The first 9 rows are patterns. Each new row is the sum of 2 different patterns, raised or lowered, with some noise. Before adding, each is slid sideways (what falls off one end comes back at the other) and multiplied by a number that may be negative. Names go in the order of the patterns.
(in the rows, 128 means zero)
Known rows, each followed by the names of its patterns:
[123 123 139 161 162 109 122 117 115 133 127  98  99 150  95 123 143 118
 101 102 152 119 119 114 142 159 156 152 119  99 149 115 148]  j_66
[145 136 105 147 148 136 137 157 154 155 118 128 131 137 159  94 149 160
 148 146 110 158 101 102 140  96 152 142 120 130 125 146  98]  j_853
[143 147 144 118 111 106  94  95 145 129 151 112 135 135 155 119 136 103
 128 160 141 127 132 134 105  96 161 111 146 104 107 101 156]  j_571
[124 134 160 113 158 151 124 133 117 128 112 159 101  97 135 112 139 154
 111 153 141  98 146 135 134 161 123 112 111 139 138 141 153]  j_544
[139 131  96 152 106 135 161  99 138 127 153 150 150 120 123 112  97 149
 157 115 138 154 139 124 161 133 132 111 111 102 158 158  95]  j_79
[103 156 152 100 139 112 132 152  94 123 137 128 126  94 113 139 162 103
 101 135 132 101 110 106 119 150 112 121 157 157 128 110 134]  j_355
[119 120 132 156  95 148 114 130 158 137 133 118 130 151 115 116 144 123
 137 144 101  95 144 100 151 144 109 148 157 133 128 127 115]  j_844
[117 131 148 121 103 115 103 111 154 110 125 104 161 107 157  96 108 137
  95 102 122 157 140 151 130 152 121 100 100 101 122 134 127]  j_859
[130 135 106 134 138 127 160 142 117 109 144 131  95 153 111 104 153 118
 128 126 127 114 155 141 148 127 153 139 144 123 130 100 129]  j_816

New rows. What belongs after each?
[ 89 103 122 119 125 111  85 145 118 126 118 100 131 129 110  92 146 152
  92 124 123 146 143 137  85 119 110  87 104 125 145 135 153]  j_571 j_355
[154 132 111 128 132 159 156 156 148 128 154 152 117 142 138 143 124 165
 175 143 157 140 148 148 149 145 129 184 156 134 180 124 125]  j_853 j_844
[ 98  69 103  74  87  82  70  98 118 127  84  90 123  79 107 105  78 117
 103 111 105  91  80  85  91  73  86  65 100 112  87 138 111]  j_859 j_816
[ 91  93 127 118  69 100  97  90 114  85  94 152  67 130  84 118 131 104
  82  97 107  86 137 132 107 109 111 100  84 129 114 106  85]  j_79 j_859
[181 119 158 158 150 136 150 172 162 149 147 130 141 149 142 154 161 110
 174 142 172 165 154 160 124 114 125 148 182 151 202 199 131]  j_853 j_571
[136 127 111 128 120 116 148 142 135 135 130 102 130 115  86 153 124 105
 135 143 144 131 161 109 152 144 112 122 137 126 123 114 119]  j_544 j_79
[102 101  59  83  74  96  96  81  66  69 130  85 104  68  80  75  42  94
  68 120  79  85  67 125  96  83  81  65  72  75  61  57 101]  j_571 j_859
[166  81 165 122 138 183 137 123 110 139 162 130 138 142 134 165 133 131
 119 144 108 144 146 103 173 138 114 136 119 126 143 112 153]  j_544 j_844
[139 170 139  83  97 157  92 106 136 117 154 123  89 128 155 112  77  91
  94 158 108 172 187 101 134 122 110 111 118 140  82 154 112]  j_853 j_79
[121 113 156  90  96 158 102 102 112 100 109 137 137 124 128 131  87 108
 142  92 134 121  92 144 116 112 143 133 101 134 134 105 142]  j_544 j_79
[117 149 148 147 110 100 108 123 145 114  99 122 129 107 136 122 125 103
 107 147 131 101 104 122 153 133 138 109 105 144 129 142 121]  j_66 j_816
[119  84 115 122 147  60  98 114 105 130 110 117  90  64 123  81 121  92
  70 123 108 133  90 117 111 111 148 105 138 119 120 138 154]  j_66 j_853
[120 104 140 143 136 124 116  90 150 147 160 147 110 127 127  96 111 144
 124 177 143 130 162 139 116 155 100 113 156 146 133 152 147]  j_571 j_844
[133 154 112 101 120 104 121  87 100 108 142  96 112 121  97  91 105  97
 109 144 123  91 142 125 128 119 137  82 127 121  87 129 115]  j_571 j_355
[ 68  90 110  99 121 105 100 114 100  95  70 131  94 115 142 113 106 138
 137  71 113 135  84 128 117 117  68 133 125 134 106  72  70]  j_66 j_571
[151 143 114 108 134 131 144 133 102 173 122 112 163 133 122 144 150 120
 118 136 155 171 174 153 133 140 144 148 172 127 136 136 164]  j_66 j_544
[ 78 121  85 121 151  97  87 120 173 130 122 141  96 155 175 126 115 141
 134 135 102 143 157 104 130 100 124 120 127  74  77 143 158]  j_66 j_355
[124 140 159 142  95  65 146 116 127 106 128 133 154 148  81 117 109  83
  98 109  95  80 152  63  93 142  95  96  87 117 126 106  93]  j_66 j_355
[132 124 118 145 153 143 139 166 123 117 121  78  97 155 157 134 120 172
 115 170 152 114 130 135 158 144 146 112 126 102 114 134 112]  j_571 j_816
[121 169 114 132 142  95 137 143 129 112 114 114 128 156 154 171 113 126
 151 136 106 127 114 106 130 136 132 151 162 108 130 172 116]  j_79 j_816
[200 167 123 176 162 159 202 179 188 172 188 149 197 145 180 146 156 173
 181 213 160 218 142 164 171 110 161 154 154 173 162 173 144]  j_853 j_859
[148 187 122 193 137 121 167 160 187 164 165 149 203 187 164 175 143 167
 213 129 180 179 139 177 146 112 168 186 189 171 167 162 139]  j_544 j_844
[107 110 121  92 136 130 127 176  80 129 105  99 134  80 123  93 109 138
 110 107 116 103  63 119  68 137 113  89 100  81 158  94  61]  j_853 j_844
[100 156 112 160 133 103 132  66 125 153 104 129 126 151  99 139 143 107
  83  95  85 119 121  63 137 123  86 133  70 152 129  64 107]  j_853 j_79
[ 40  98 136  38  92  66  86  89  93  64  98  69  67  62 104 131 117  98
  85  91  50  80  86  50  90 114  95  73 116 110  83  47  60]  j_79 j_859
[111 122 143 117 120 156 100 127 148 113 126 140 133 110 125 118 137 136
 148 128  95 160 117 127 164 120 146 120 110 161 116 121 125]  j_79 j_844
[140 133 139 111 161 158 161 133 144 175 149 186 153  98 168 120 165 156
 113 148 177 172 125 110 122 144 176 123  97 125 166  94 122]  j_66 j_355
[ 77  63  77  96 112  92  87 128  45  80  73  96  68  84  82 139  97 103
 100 101  99  61  79  52 108  54  87 133  96  97  86  75  64]  j_853 j_859
[160 141 168 128 131 190 154 120 153 148 107 145 118 166 172 133 149 126
 194 148 139 130 136 160 110 189 195 137 186 147 148 157 168]  j_853 j_79
[127  93 147 130 113 163  92  87 151 122 143 135 115 159 129  98 153 118
 168 139  98  93 146 159 120 109 159 153 135 139 104 132 153]  j_355 j_844
[169 174 129 142 131 138 167 157 165 140 177 152 153 162 126 157 132 133
 135 174 130 144 127 132 158 128 115 145 137 194 132 174 169]  j_853 j_816
[179 171 170 187 147 169 220 197 187 158 166 143 138 218 115 200 168 163
 151 172 202 153 154 163 119 160 146 125 179 162 198 122 182]  j_853 j_571
[ 98 130 100 118  72 101  96 143 112 105 143 127 105 100  98  90  93  75
  94 143 140 102 114 102  85 127  86  97 128 106 119 119 131]  j_79 j_859
[134 139 132 131 107 118 155 128  94 153 120 111 136 118 115 109 107 134
 136  95 104 114 102 126 137  91 119  98 122 139  88 103  78]  j_66 j_844
[ 64 119  94 100 137 116 134  80 101 103 149 150 128  84  90  76 105 119
  99 148 118 123 105 110 104 128 128  79 116 147 103 151 106]  j_571 j_544
[ 90 118 104 121 149 109 121  96 125 101 129 118  84 135 149 130 108 122
 109 104 136 132 105  78 131  88 116 148  79 103 110 150 115]  j_66 j_853
[104 163 161 142 154 152 113 141 151 158 147 176 139 129 191 149 127 186
 126 182 118 131 152 160 159 118 148 144 157 131 154 155 125]  j_79 j_859
[116 115  86 126 154 152 124 124 117 124 116  93  80 108 142 141 124 140
  80 133 120 130  68 112 103 144 137 113 139 135 139 109  89]  j_66 j_859
[137 147 156 140 140 131 135 176 133 156 129 150 130 125 147 138 147 143
 177 156 145 165 122 160 179 137 174 121 157 157 130 143 134]  j_853 j_844
[149 132 131 156 133 129 187 127 159 148 116 144 183 154 162 150 138 122
 149  99  96 162 135 169 148 139 166 174 115 163 130 149 189]  j_571 j_544
[ 95  89  89  57  98 100  85  97  66  75 103  76  79  58  85  86 103  99
  82 111 145  91  81 110 113  93 119  94 103  54  85 107 117]  j_66 j_571
[107  95 122 127 123 139  99  91 135  86 124 109  94 127 119 107 110 134
 149 118  93  93 135 116 122  99 118 141 125 116  95 126 108]  j_355 j_816
[192 195 121 163 156 160 178 139 148 164 148 168 115 169 115 137 162 155
 170 161 141 178 144 157 132 138 147 144 186 154 156 191 152]  j_853 j_816
[163 144  98 116 104 107 146 116 106  93 164  90 140 117 107 114  89 124
 115 140 129 153 149 162 139 104  90 120 114 144 125 119 135]  j_66 j_859
[185 157 175 116 175 143 186 157 159 188 174 186 151 142 131 170 143 137
 197 165 159 180 145 157 166 156 136 184 184 181 175 189 148]  j_859 j_816
[125 140  72 123 100 144 142 150  76  90 119  96 122 149 118 154 136  83
 129  93 128  97  96  79 125 110 144 135  80  89 123 108  97]  j_571 j_79
[119 135 157 144 109 150 155 115 147 142 116 153 109 120 113 154 141 130
 150 149 111 169 124 151 149 112 119 133 149 153 129 131 135]  j_79 j_816
[145 118 128 129 128 115 114 126 123 128 135 136  98 154 164 114 155 110
 129 108 120 147  82 140 132 122 109  96 109  82 139 144  89]  j_66 j_853
[115 131  73  72 105  96  68  97  74  85  96  67 108  78  84  75  48  79
  99  77 112 125  72  67 115  96  81  71  94  59  86 102  79]  j_853 j_79
[149 159 143 154 109 157 110 159 165 134 173 108 137 152  95 137 147 114
 113 124  99 145 178 105  91 124 157 108 114 105 139 181 145]  j_66 j_355
[131 140 100 112  90 119 106 111 113 113 148 149  95 167 131  94 121 110
 101 172 134  77 107 129 100 146 122 118 148 124 109 142 159]  j_544 j_79
[ 52 135  70  62 102 106  91 106 120  90 149 164  75  98 125  74 123 110
  74 159  87  72 130  66 115 102 109  78 107  98 100 139  83]  j_544 j_79
[ 97 115 110  93 152 115 103 130  78 105 111 126 107 108 118  84  91  97
 117 113  81 135 127 113  97 147 136 132 112  91  70 148 125]  j_66 j_79
[ 90  81 107  74 122 102  77 102 121  95  94 116  88 103  96 107  84 101
 133  57 119 129  91 111  82 116  77  88  84  64  97 104  74]  j_853 j_816
[147 138 136  93  92 175 133 126 144 124 122 122 106 102 147 110 183 102
 154 138 134 117 137 117 131 145 157 143 122 143 104  87 189]  j_571 j_844
[173 151 154 173 141 167 129 133 149 112 154 176 139 157 114 144 163 167
 113 112 169 157 141 148 134 146 184 159 133 192 176 143 150]  j_66 j_355
[180 128 143 126 118 163 114 163 142 116 174 115  95 150 124 110 100  98
 131 144 140 142 131 157  99 117 113 105 147 115 139 160 125]  j_853 j_79
[ 99 112 118  85 110 104  86  97  86  57  87 127 123 101  96 147  73 103
 110  63 109 104 102  93 116  88  84  70  94  61  81 100  97]  j_859 j_816
[102  84  85  70  91 138  51 110  93  47 103  70 105 113  50 108 101  98
 112 101  74 109 104  54 133  96  70 111  93  77  85 114  95]  j_79 j_844
[105 155 151 123 120 141 115 174 172 102 174 161 127 143 154 143 108 135
 143 167 100 127 103 112 161 163 122 137 118 156 130 118 120]  j_66 j_844
[ 81 150 154  95 141  96 113 112 109  98 100 126 131 132 127 140 130 107
 137  99 127 121 110  89 123 144 126 109 115 144  83 106 112]  j_853 j_844
[146 152 149 129 115 146 118 164 129  92 115 136 121 171 133 136 160 133
 151 140 138 147 128 118 128 163 115 156 143 133 161 162 129]  j_544 j_844
[145 175 183 154 121 170 127 128 165 167 123 154 156 151 146 199 113 141
 166 131 132 200 142 187 159 115 169 132 130 111 148 134 176]  j_571 j_79
[147 167 156 137 130 119 115 150 144 163 155 128 164 153 142 170 134 145
 160 157 156 139 142 139 121 172 143 141 110 140 105 178 163]  j_571 j_844
[110 148 133 144 120  77 147 109 114 120 113 128 165 144  85  97 110 106
 126 127  82  88 153  72 128 142 101  92  81 137  96 126  84]  j_66 j_544
[133  79 140 140  97 122  94 116 111 103  64  93 101 105 100  81  78 129
  98 141 103  94 121 131  94  96 106  98 104 108 104 104 120]  j_355 j_816
